There are 8 hidden switches. A switch that is on adds its own fixed numbers to the row, and there is some noise. The rows also spread widely along 11 directions, which tell nothing about the answers.
Some rows, each with its switches (1 for on, 0 for off) after it:
[-15.9 -36.6 -25.5 -19.8   0.1   1.0 -12.4  17.6 -14.0 -26.7  -6.4 -10.1
  13.9  -9.2  -8.3   8.1 -23.8   1.3 -12.8 -34.6 -14.7  40.2  -8.0 -29.5
   3.3   3.9  11.6   4.8 -12.1  18.4 -24.2 -26.4 -40.7  17.1  -0.7  17.8] => 0 0 0 0 0 0 0 0
[  1.7   1.7 -10.9 -11.0 -22.9  38.7  -3.6   6.5 -20.5  16.9  11.1 -25.1
   9.7  31.2  16.6  -8.8  -5.3  -5.9   2.4  15.9  -2.5   5.9 -17.4 -36.5
   4.5  26.2  14.4  -0.4 -22.3  25.0  21.0   3.0  -6.1  23.5  -5.6  -9.2] => 0 0 0 0 0 0 0 1
[  1.0 -32.1   4.5 -10.2  -8.9 -28.2   8.8  35.4  -3.6 -20.3 -12.8 -41.2
 -46.7  -3.9  18.6  13.6   0.6 -31.5   8.3  -4.6 -34.7  -9.1   3.2 -23.9
  -1.6  -8.3  -4.7  19.6 -31.8   6.1 -28.4   1.4 -32.0   3.7  -4.0  -2.6] => 0 1 0 1 0 0 1 0
[ -4.4 -12.6   4.9  -3.3 -24.0 -13.1   6.5  21.5 -19.6   1.1   0.8 -34.9
 -22.3  10.3  30.4   6.6 -14.7 -10.5  -2.9  11.0 -20.9  -4.7  18.6 -12.3
  -2.6   0.6   3.0  26.2 -12.9  16.7   0.2 -10.6 -14.1  -4.2 -17.5  17.2] => 0 0 0 0 0 1 1 1
[ 19.8 -45.2   2.4   1.0 -22.1  -2.4  35.0  20.4 -42.7 -25.0 -33.1 -28.4
 -15.2  17.5  25.6  13.3  18.4  29.9  -8.1  37.2 -30.9 -48.9  18.1 -52.4
  -3.3  -6.2  12.0  -5.3  13.9  17.1 -24.7  -6.5  10.5 -29.3   3.3   4.9] => 1 0 0 0 0 0 0 0
[  1.3   2.8  -0.7   7.2   0.8  25.3 -32.8  17.9   6.8  22.5  23.2  -3.4
  -3.3  26.5  31.8 -23.7 -67.9 -17.2  15.9 -28.1   4.1  17.6  -7.0  15.1
 -15.0   1.6 -25.5   0.7  -9.4  41.4  -8.9 -15.3 -29.1 -34.1 -22.2  38.5] => 1 0 1 0 1 0 1 1
[-11.1   1.8  17.3   4.7   3.5   8.1  17.6  14.6  -9.4  49.9  -7.7  10.4
   1.5  30.3 -13.9   3.2  -7.2 -13.9  -5.0 -52.8  -1.9  13.7  -9.6  -0.2
   0.4  34.6  15.2   4.9  -6.8 -22.6   4.1  21.1  -0.3 -15.5  39.2  20.2] => 0 0 1 0 0 0 1 1
[  0.6  -3.0  14.8  -6.4   0.8  -3.2  11.9  40.7 -32.4  -5.0   7.6  -6.1
 -18.2  17.8  18.8  -5.0 -22.1 -12.6   0.0  -3.0 -28.3 -19.0  -2.4 -18.9
  -9.7  10.4 -11.8   2.7  -2.6  16.3 -25.0 -11.6 -16.8  -7.1   6.7   4.2] => 1 1 0 0 1 0 1 0
[ 23.5   5.9 -38.3  19.5 -31.6  37.8  17.1  22.0 -38.1  19.0  -5.3 -42.5
  10.7  16.8   0.2  -5.5  10.8 -20.3  -4.6  -6.6   4.0 -10.7   4.6 -48.0
  41.5  32.2  15.6   0.0  15.0  21.7 -22.0 -16.2 -19.4  41.8  -9.7  12.0] => 1 0 1 1 1 1 0 1
[-16.7 -22.5   9.3 -17.9  -6.1  11.5   4.8  15.6   4.5  15.7 -15.3 -24.1
 -18.6  11.8   7.1   4.0  -3.4 -16.7  16.3 -27.8 -36.2  14.4  -8.3 -34.5
 -17.0  14.7   1.8  13.2 -33.9 -10.2  -3.6  -1.7 -18.1   0.8  27.0   1.5] => 0 0 0 0 1 0 1 1
[ -9.7   3.0  12.7  -4.5 -39.9 -11.8  11.1  35.0  13.8  11.2 -14.0 -27.5
 -39.1   7.8  14.2  13.6  -4.1 -45.1  -0.9 -10.5 -36.9   9.9  41.8  -3.5
  -0.7   6.7  -3.6  26.8 -22.9  -0.9 -12.1   1.8 -29.8 -15.7  14.3  26.0] => 0 1 0 1 1 1 1 1
[ -5.3  23.3   5.7  10.4 -29.8  -2.9  -1.0  30.5  -0.5  38.5  17.3 -12.6
 -15.6  24.9  24.3  -7.8 -24.5 -45.7  -7.8 -11.5   4.9  11.3  19.2  13.9
  21.2  22.1  -3.2  15.8  -3.9  11.5  15.9  -5.0 -20.2  -2.0   0.1  14.4] => 0 0 1 0 0 1 1 1
[ -9.0  -4.2   5.2 -13.3  -5.2  21.4 -18.5  22.4 -15.0  17.0  11.4 -25.8
 -24.0  26.0  32.5  -9.5 -38.2 -11.9  24.7   1.8 -31.9   8.2  -0.8  -8.8
 -22.6   2.4 -12.0  13.7 -18.6  38.9  -5.0  -9.4 -15.9  -1.4 -14.6  15.1] => 1 1 0 0 1 1 0 1
[ 12.2 -13.9  -3.3 -11.1 -33.9  30.8  -5.2  16.1 -24.2  -9.2  -4.9 -25.8
  -8.9  19.1  14.1  10.2 -16.6  21.7  -9.9  23.9 -39.0 -11.7  20.5 -20.1
 -11.0   1.8  17.8  -1.1 -25.0  33.5 -16.7  -7.4   3.2 -24.2 -23.1  35.6] => 1 0 1 1 0 0 1 0
[ -8.9  -5.0  -5.0 -10.0 -14.2  19.0 -10.7  27.1  -9.8   6.3   3.7 -10.5
  -7.7  21.4  11.1  -5.2 -21.8 -21.7   3.9  -8.3 -16.6  11.5  -7.7 -23.7
  -0.9  14.6  -6.3  -3.9  -8.6  24.2 -10.2  -7.2 -26.9   1.4  12.6   5.5] => 0 0 0 0 1 0 0 1
[ -0.2  -7.9  13.3 -16.4   0.3  -2.9  24.1  24.3 -12.8  -9.7  -2.2   9.0
  16.4  19.4  -0.5   2.2  -8.1  -9.0 -15.1 -20.3  -6.6  16.1 -23.2 -29.2
 -14.3  18.9   8.4   5.1 -24.8   0.6  -0.4 -10.1 -24.6   3.0  14.3   1.3] => 0 0 1 0 0 0 0 0
[-21.6  18.9 -11.2  -2.9 -33.7  -2.1 -28.5  39.1  -0.2  30.6  23.3 -32.8
 -45.2  12.6  15.4  -1.3 -27.5 -55.2   5.8 -14.0 -18.1  16.7  27.6  25.4
  21.0  13.4 -10.5  14.8  -6.5  26.3  -3.7   6.5 -31.0  -4.9   9.4  18.8] => 0 0 0 1 1 0 1 1
[ -8.1 -12.7   5.5 -16.0  -9.8  10.6   0.7  12.1   0.2  19.4  -6.8 -26.3
 -11.5  13.5   9.1  10.6  -6.9 -17.1  11.4 -19.1 -27.4  19.7  -7.6 -21.7
 -13.8  17.0  13.0  18.2 -42.8  -2.3   5.2   1.6 -17.4  20.1   2.0  12.2] => 0 0 0 0 0 1 1 1
[-20.2  -1.2  39.1 -29.5   0.2 -18.0   2.8  46.5 -33.5   1.0  12.8  10.7
 -19.8  22.9  14.2  11.4 -52.8 -13.0  -5.0  -8.6 -44.1  13.6   9.5  23.2
 -44.4   0.2  -3.7  17.3 -17.0  26.7 -13.3  -5.8 -12.9 -42.6   6.9  39.0] => 0 0 1 1 1 1 0 1
[ -1.5  12.4  -3.2   3.3 -45.5  20.0  23.3  38.9 -33.0  -1.6   0.8 -17.9
   8.6  13.6  39.2 -15.6  -7.5 -10.8 -22.7  35.8 -13.8  -4.0  28.8 -58.1
  16.1  19.4  -8.2  -4.5  27.7  29.5  10.2 -57.3 -19.1  20.9  10.5 -15.5] => 1 0 0 0 1 1 0 0
[ 18.8  -8.5  25.5  -2.6  -0.8  -7.3  46.1  21.6  -6.6  -2.0 -12.3   2.4
  17.2  29.2  19.7  -7.3 -13.5 -21.4  -3.1 -13.3   1.4  -7.2 -15.3 -29.9
 -24.4  10.0  -7.6   7.7 -13.4  -2.2   1.2 -14.1 -24.5 -17.2   2.3  11.0] => 0 0 1 0 1 1 0 1
[ -8.3  -8.9  25.5  14.4 -16.5 -23.9  44.7  16.1  20.9  32.5 -25.2 -41.7
 -27.4   2.9  73.1 -25.1   6.1 -50.2   8.0  -6.0   2.3  16.1   8.2 -52.3
   4.3   2.0 -36.0  29.1  14.9 -22.1  43.4 -49.6 -25.2  11.8  25.1 -50.6] => 1 0 1 1 0 1 0 0
[  1.9  -8.2  -4.6   0.1 -17.4  -2.2  -4.6  25.9 -13.1   9.2  -0.2 -18.7
 -19.0  20.7  23.9   2.1 -16.4 -13.6   3.5   3.7 -17.3  -1.1   9.7  -1.0
   1.2   1.7  -2.1  10.4  -6.1  30.2  -9.2  -2.3 -13.1 -13.3  -9.9  18.7] => 1 0 1 0 0 1 0 0
[-20.7  11.3   1.5  -8.0 -44.8 -44.1  18.0  46.9 -22.2  -6.6   9.2 -29.5
 -31.5  -1.9   2.0  14.1  -7.7 -30.7 -29.3   5.2 -38.4  -3.3  55.4  16.4
  15.8  17.0  12.0  46.3 -16.3   9.1  -8.6  -7.4 -23.8  -7.7   3.9  20.0] => 0 0 1 0 1 0 1 1
[  2.1  21.6  18.3 -10.1 -41.3  19.5  -2.0  29.5  -1.9  27.8  10.4  -4.5
 -23.7  46.6  18.5   8.1  -6.8 -34.9  -0.4  29.5 -20.5  -9.2   7.5   5.2
  -2.3  22.7   7.6  -2.4 -26.5  26.5  21.4  29.3   1.4 -24.1  16.6   7.6] => 0 0 1 0 0 0 0 1
[-30.9  -4.9  16.2  -0.5   6.4 -33.5 -24.2  42.1   3.9  43.7  13.8 -12.9
 -59.2  15.1  31.3   3.0 -39.0 -60.0  23.9 -36.9 -13.4  16.6   4.4  34.0
   2.0   3.3 -23.0  19.7   2.6   8.2  -6.8  13.1 -23.6 -13.8  20.1   9.6] => 0 0 0 0 0 1 1 1

New rows. What belongs after each?
[ 12.0   1.1   4.1  -3.0  -5.4 -19.1   7.0  39.8 -22.0  11.1  12.0 -17.9
 -31.0  23.4  -0.4  20.6  -5.9 -41.4   2.7 -13.0 -15.5 -22.8 -12.4  10.3
   3.6  17.7  12.4  17.6 -33.9   7.5 -25.2  37.2 -15.5   5.7 -10.0  26.3] => 0 0 1 0 0 1 1 1
[-17.0  -9.4   9.1  -1.8 -36.8  -8.9  13.3  30.0 -14.0   9.1 -11.1 -13.8
  -5.7   6.8  26.5   3.7 -21.1  -8.1 -24.9   4.7 -19.6  16.5  43.0 -15.4
   3.7   9.1  -3.1  16.6  16.1  14.4   6.8 -41.3 -20.5 -13.6   7.8  10.7] => 0 0 1 0 0 1 0 1
[-28.8  -3.1  27.3 -36.8 -16.7  -8.0   8.9  32.0 -20.6  -9.1   7.1  -4.3
 -12.4  14.8  12.8   8.9 -19.7  -7.6  -7.8  10.0 -51.7  17.9   8.1 -16.2
 -29.7  12.5   6.6  20.0 -33.5  10.4   5.5 -15.3 -14.9  -5.1  18.9   1.1] => 0 0 0 0 1 0 0 1
[-15.2  -8.1  -6.0  -6.0 -28.4   5.7   3.9  22.3  -8.7  15.9 -11.3 -31.4
 -13.4  10.1  16.8   1.1 -10.3 -15.2  -1.5  -2.4 -20.1  14.7  29.1 -19.6
   2.9  11.6   2.0  15.6   4.9  15.2   0.1 -16.6 -22.1   0.4  10.3  12.2] => 0 0 0 0 1 1 0 1
[  3.7  -2.3 -17.6  -1.7 -13.2 -18.6 -12.9  53.8 -25.4  -6.8  16.2 -12.0
 -27.8  19.3  -2.2  11.7  -8.7 -40.7  -7.6  -4.4  -7.3 -12.1  -1.8  12.0
  25.1  11.5   8.2  -0.1  -6.4  32.7 -32.7  22.3 -25.7  -1.1   3.4  16.8] => 0 0 1 0 0 0 0 0
[-35.1 -20.7   6.5 -14.0  -1.7  -4.3 -11.8  24.3 -10.2  23.7   5.6 -21.6
 -27.2   6.8  25.4  -2.2 -28.9 -25.0   6.6 -19.4 -21.9  34.7  -0.2 -13.1
  -6.1   5.3 -12.0  12.4   4.0  13.5   7.8 -19.9 -22.9   4.1  21.6 -11.3] => 0 0 0 1 0 0 0 1
[-15.1   4.4  12.6  -3.7 -20.4  10.0   5.0  36.0 -17.3  34.8  -4.1 -14.8
 -24.2  27.1  16.0   2.1 -12.3 -33.4   8.2  -0.5 -28.4  -5.0  11.2 -13.8
   0.8  22.1  -2.6   5.9   3.6  15.9  -1.7   0.1  -5.5  -2.6  31.4   3.5] => 0 0 1 0 1 1 0 1
[ 11.6 -14.1  19.3  -9.7   2.9 -26.9  11.6  19.7  -4.0  -7.4   6.0 -24.5
 -29.1  23.5  18.2   3.8  -1.4 -24.8  16.3  -2.6 -19.3 -19.1 -21.4  -5.1
 -19.4  -1.9   1.0  25.1 -47.7   9.1  -7.2  30.0 -17.4 -11.2 -17.9   6.4] => 0 1 0 0 0 0 1 0
[-29.7   4.5   5.0 -21.1 -25.0  37.8  -7.1  35.0 -15.4  23.3   2.2  -4.0
  -9.7  18.0   5.0   4.8 -16.4 -28.5  -1.6  -9.8 -34.6  27.4   5.6 -33.1
  -0.5  29.6   3.8 -10.9  -1.2  12.4   2.1 -14.5 -19.9  13.0  42.7  -2.5] => 0 0 0 1 1 0 0 1
[ 19.7  -7.7 -34.1  16.2 -30.4  27.5   0.4   6.7 -28.3  17.5  -2.2 -48.3
  -5.7  22.3  11.1  -9.8  21.0 -11.5   2.3  10.9   9.0 -23.5  -1.2 -41.5
  40.8  25.5  15.3   0.5   3.3  20.3  -4.7   7.3  -2.9  29.8  -9.8  -0.4] => 0 0 0 0 0 0 1 0
[ -1.7  16.9  17.2   5.9 -28.0  12.0  20.6   6.5   6.0  43.4  -7.7 -28.2
  -9.8  29.1  16.7 -18.0   2.5 -21.8   4.3   0.3 -12.6  -2.5  17.9 -17.8
   3.6  26.3   0.1  24.7 -10.6  -4.5  29.5  -1.9   1.2  -7.8  17.2   0.7] => 0 1 1 0 1 0 1 0
[  7.3  34.7  10.2 -23.1 -26.3   6.7   4.6  43.9 -13.1  -0.6  36.1  10.8
  -2.6  33.1 -15.3  19.0  -7.2 -54.9 -13.2  -1.8 -22.5   4.0 -26.6   3.7
  -1.6  41.4  24.4   9.5 -73.3   7.6   0.9  31.6 -28.0  22.1  -2.7  13.6] => 0 0 1 0 0 0 1 1
[-18.2 -10.0  -6.7 -12.8  -6.1 -11.7 -13.9  33.4 -27.4   1.4   3.5 -11.4
 -22.8  19.2 -13.6  10.3 -17.9  -6.1   0.8 -15.7 -32.7   1.3  17.0  17.6
  -1.7   8.0  12.8  13.7  -7.2  28.4 -32.5  17.6 -15.4 -20.7  11.2  36.7] => 0 1 0 0 1 0 0 0
[  7.6  22.3  35.7 -26.6  -5.3 -26.9  15.6  68.8 -47.2 -15.5  39.8  39.3
 -16.7  50.2  -7.6  27.6 -22.7 -43.2 -18.3  12.0 -26.8 -29.5 -30.7  28.5
 -26.3  23.0  15.0   1.7 -46.7  21.1 -17.3  46.7 -10.6 -23.6   9.8  23.4] => 0 0 1 0 0 0 0 1
[  1.1  23.4  53.0 -27.5 -38.3  28.5  27.5  27.9  -3.6  13.6  -8.1  31.1
   6.9  43.6  -1.8  20.6  -0.7  -6.2 -19.9  20.8 -46.9  -8.4   8.4 -19.0
 -33.4  32.2  26.4  -8.3 -46.0  -4.8  11.5  15.0   9.6 -35.2  39.2  21.7] => 0 1 1 0 0 0 1 0
[-21.2  -2.9 -20.0  -9.9  -9.8  -2.3 -54.5  49.7 -35.3   8.8  33.7 -36.0
 -62.3  19.0  20.3   4.6 -43.7 -31.5  23.5   5.7 -35.1  -6.3   9.3  34.4
   2.1  -6.0 -13.1   3.7  -5.0  62.4 -32.5  18.0 -18.6 -15.9 -15.1  26.8] => 1 0 0 1 1 0 0 1
[  1.5   6.8 -23.3   5.0 -16.5   9.0 -21.0  52.7 -38.6 -12.9  31.2  -6.9
 -11.6  15.5   3.9   1.9 -40.9 -23.9 -12.2  -7.5 -11.6 -12.6   9.0   8.3
  20.0  14.7  -2.6  -5.6   4.9  43.7 -43.9  -5.7 -33.1   0.5 -16.7  34.9] => 1 0 0 0 1 0 1 1
[ -9.4 -17.1  10.6  -4.4 -13.8 -22.8  11.2  45.6  -8.6  -0.5  -7.2   5.2
 -20.9   4.0  -0.3  17.2 -13.8 -30.6 -17.7 -26.4 -16.4   3.7  17.0  -4.8
   7.3  11.9   0.9   3.2   2.1  -6.9 -28.3   0.8 -32.2 -17.6  30.1  17.7] => 0 0 0 0 0 0 1 1
[-21.8 -26.4  20.8 -11.7  18.6  15.5  12.3  17.5  -5.3  26.2 -24.4   2.7
  -0.9  18.8  12.5 -12.9  -8.1 -14.3  17.8 -38.4 -16.3  16.8 -28.7 -53.6
 -13.5  15.6 -10.6  -9.9  12.9 -13.1   1.2 -15.1 -10.8   4.8  58.9 -24.4] => 0 0 0 0 1 0 0 0
[-13.1   3.3  15.6 -26.5  -7.4 -38.0  23.2  51.9 -36.0 -26.6  26.6 -13.1
 -15.7   4.8  20.5   3.0 -19.0 -41.2 -13.7   6.7 -29.1   8.3 -10.9 -22.9
 -16.1  12.4  -3.9  39.3 -35.8  15.4   1.8 -27.1 -41.0  34.6  -6.0 -14.3] => 0 0 0 0 1 1 0 1
[ -9.3  -4.6 -18.4 -18.7 -24.5  15.5  -8.3  27.0 -43.1  -2.3   9.5 -38.3
  -8.4  12.4   7.2   3.8 -14.2  -3.5  -1.1  10.1 -33.0   9.9  10.2 -21.7
   2.0  10.3  12.7  13.0  -6.5  39.3 -14.4 -16.4 -15.8  22.1  -8.4  18.1] => 0 0 0 1 1 1 0 0
[ -5.9  -3.1  32.6 -29.7   1.2  24.5 -14.8  45.0  11.7   7.2   9.2  19.5
 -24.9  29.8  10.7   7.6 -36.1 -51.5  22.3 -20.8 -36.4  13.7 -34.5 -15.5
 -36.2  12.7 -13.0 -22.0 -42.3   8.2 -22.9  19.9 -30.8 -16.9  29.1  12.0] => 0 0 0 1 1 0 1 1
[  7.9 -25.0  -2.6 -24.3 -30.2  42.1 -14.8  38.2 -27.6 -25.8 -11.9  -5.1
 -20.5  28.5  -5.4  35.3  -3.0  -0.7   4.4  33.6 -57.3 -25.2   2.2 -33.8
 -12.5  10.2  26.2 -32.5 -33.2  37.2 -46.1  26.9  -9.4 -10.1   8.9  26.5] => 0 1 0 0 0 0 0 1
[-12.6   8.8  13.9  -9.2 -29.3  29.8  -4.7  34.2  14.9   8.4   2.1   8.4
  -4.6  25.0  23.8  -9.0 -37.7 -36.5   0.1  -6.4 -18.0  28.1  10.8 -21.7
 -11.5   8.1 -16.0 -15.4  -6.4  25.8  -0.9 -19.6 -38.9 -19.3  20.3   7.0] => 0 1 0 1 1 0 0 1
[ 11.4   7.1   6.8  13.4   2.4 -20.8  50.7  14.2 -31.2  31.4  -7.0 -27.2
   2.3  21.2 -11.6 -10.1  12.9 -19.8  -6.0 -41.7  -0.1 -14.3  -6.3 -17.6
  11.1  31.2  17.5  43.2  -9.6 -21.6  -0.4   8.0  -5.4  20.2  10.1   9.1] => 0 1 1 0 1 1 1 0
[ -8.7  -7.9   5.9   2.8   8.8   4.3  31.0  18.1 -30.4  25.7 -12.2 -14.5
   4.5  14.8 -10.5  -2.9  -3.5   1.6  -0.1 -49.4 -15.8   9.3  -1.8 -21.9
  -4.4  23.9   6.7  21.8   4.8 -13.8 -10.6 -14.1  -8.3   5.8  25.2  12.5] => 1 1 1 1 1 0 0 1
[ 12.2  21.7  20.1  -9.3 -15.3 -13.7  27.8  22.4 -10.4  15.5  18.7 -24.9
 -10.6  37.3  17.5  -7.3  -4.6 -44.1   3.3   1.2 -12.3  -3.4 -14.6  -5.4
 -18.7  18.2   0.9  36.5 -52.6   7.9  22.1  16.3 -18.2   0.3 -12.3  -1.3] => 0 1 1 1 1 0 0 1
[ -2.6   0.9 -16.4  19.1 -22.6  17.2 -10.4   6.1  26.3  48.1 -10.2 -18.7
   3.0  13.1  17.1 -17.4 -19.3 -30.7   3.8 -41.2  20.4  36.2  19.8  -4.8
  27.3  16.5  -7.2   6.9   9.8   5.9  10.5 -17.7 -26.2  -6.0   8.4  23.0] => 0 0 1 0 0 1 1 0
[-19.1  22.8  18.2  -1.5 -12.5  10.5  17.3   7.3 -44.6  60.9   4.8  -7.9
   1.6  39.9 -15.5  -6.6   6.5  15.2  -9.0 -21.6 -12.9  -6.1  10.1   8.6
   3.1  42.4  32.3  24.2   6.0  -6.3  24.2  26.6  31.0 -17.0  41.4  24.9] => 0 0 0 0 1 0 1 0
[-20.7 -16.3  23.9   7.8 -14.8 -37.6  15.3  51.4 -12.2  18.7 -15.4 -16.2
 -50.4  -0.1  26.1   9.7 -24.6 -34.6   0.4 -14.3 -33.9 -13.2  44.4   5.9
   4.6   0.0 -20.2  17.3  26.4   2.2 -26.5 -14.9 -20.7 -35.6  26.6  20.5] => 0 0 1 0 1 1 1 1
[-28.6  11.2  20.5 -12.4 -22.4   1.1  -0.9  10.3  -2.4  40.2   7.2 -10.7
  -9.6  30.4  27.4 -10.4  -7.8 -10.8  -5.4   2.0 -14.6  25.5   9.9  -2.3
  -6.1  18.8   4.4  18.7  -4.7   8.7  48.7  -2.2   3.9 -16.1  29.4  -9.0] => 0 0 0 0 0 0 0 0
[-12.8 -17.4  -7.3  -5.9 -31.4  36.8 -19.9  23.5  27.5  12.0 -22.5 -19.5
 -27.5   4.5  13.5   5.3 -16.7 -33.2  16.9 -15.6 -40.1  17.4  20.8 -37.5
   4.4  10.9 -11.2 -15.3 -14.6  12.5 -26.7 -15.1 -34.6  -2.9  30.1   7.9] => 0 1 0 0 1 0 1 1
[-21.1   4.0  33.7 -27.0  -9.2   2.9  13.9  63.5 -60.0  -1.7  11.0  34.1
  -4.9  30.9  -2.0  21.5 -33.3  -8.6 -19.2  10.3 -46.5 -11.0   4.9  -4.0
 -27.5  23.8  10.0 -12.3   7.8  21.8 -24.7  -2.7  -5.3 -23.2  42.0  25.9] => 0 0 0 0 1 1 0 1
[-17.6  -9.3  -1.2 -10.0 -18.5 -20.2   9.9  26.5 -19.9  -5.4   4.0 -12.7
  -6.9   8.8   5.1   8.5 -19.9 -10.0 -24.6  -8.9 -17.6  19.2  21.1   1.5
   1.5  11.4   8.5  28.3 -12.1  12.9  -0.1 -17.1 -22.8 -11.7  -0.1  14.9] => 0 0 1 0 0 0 0 1
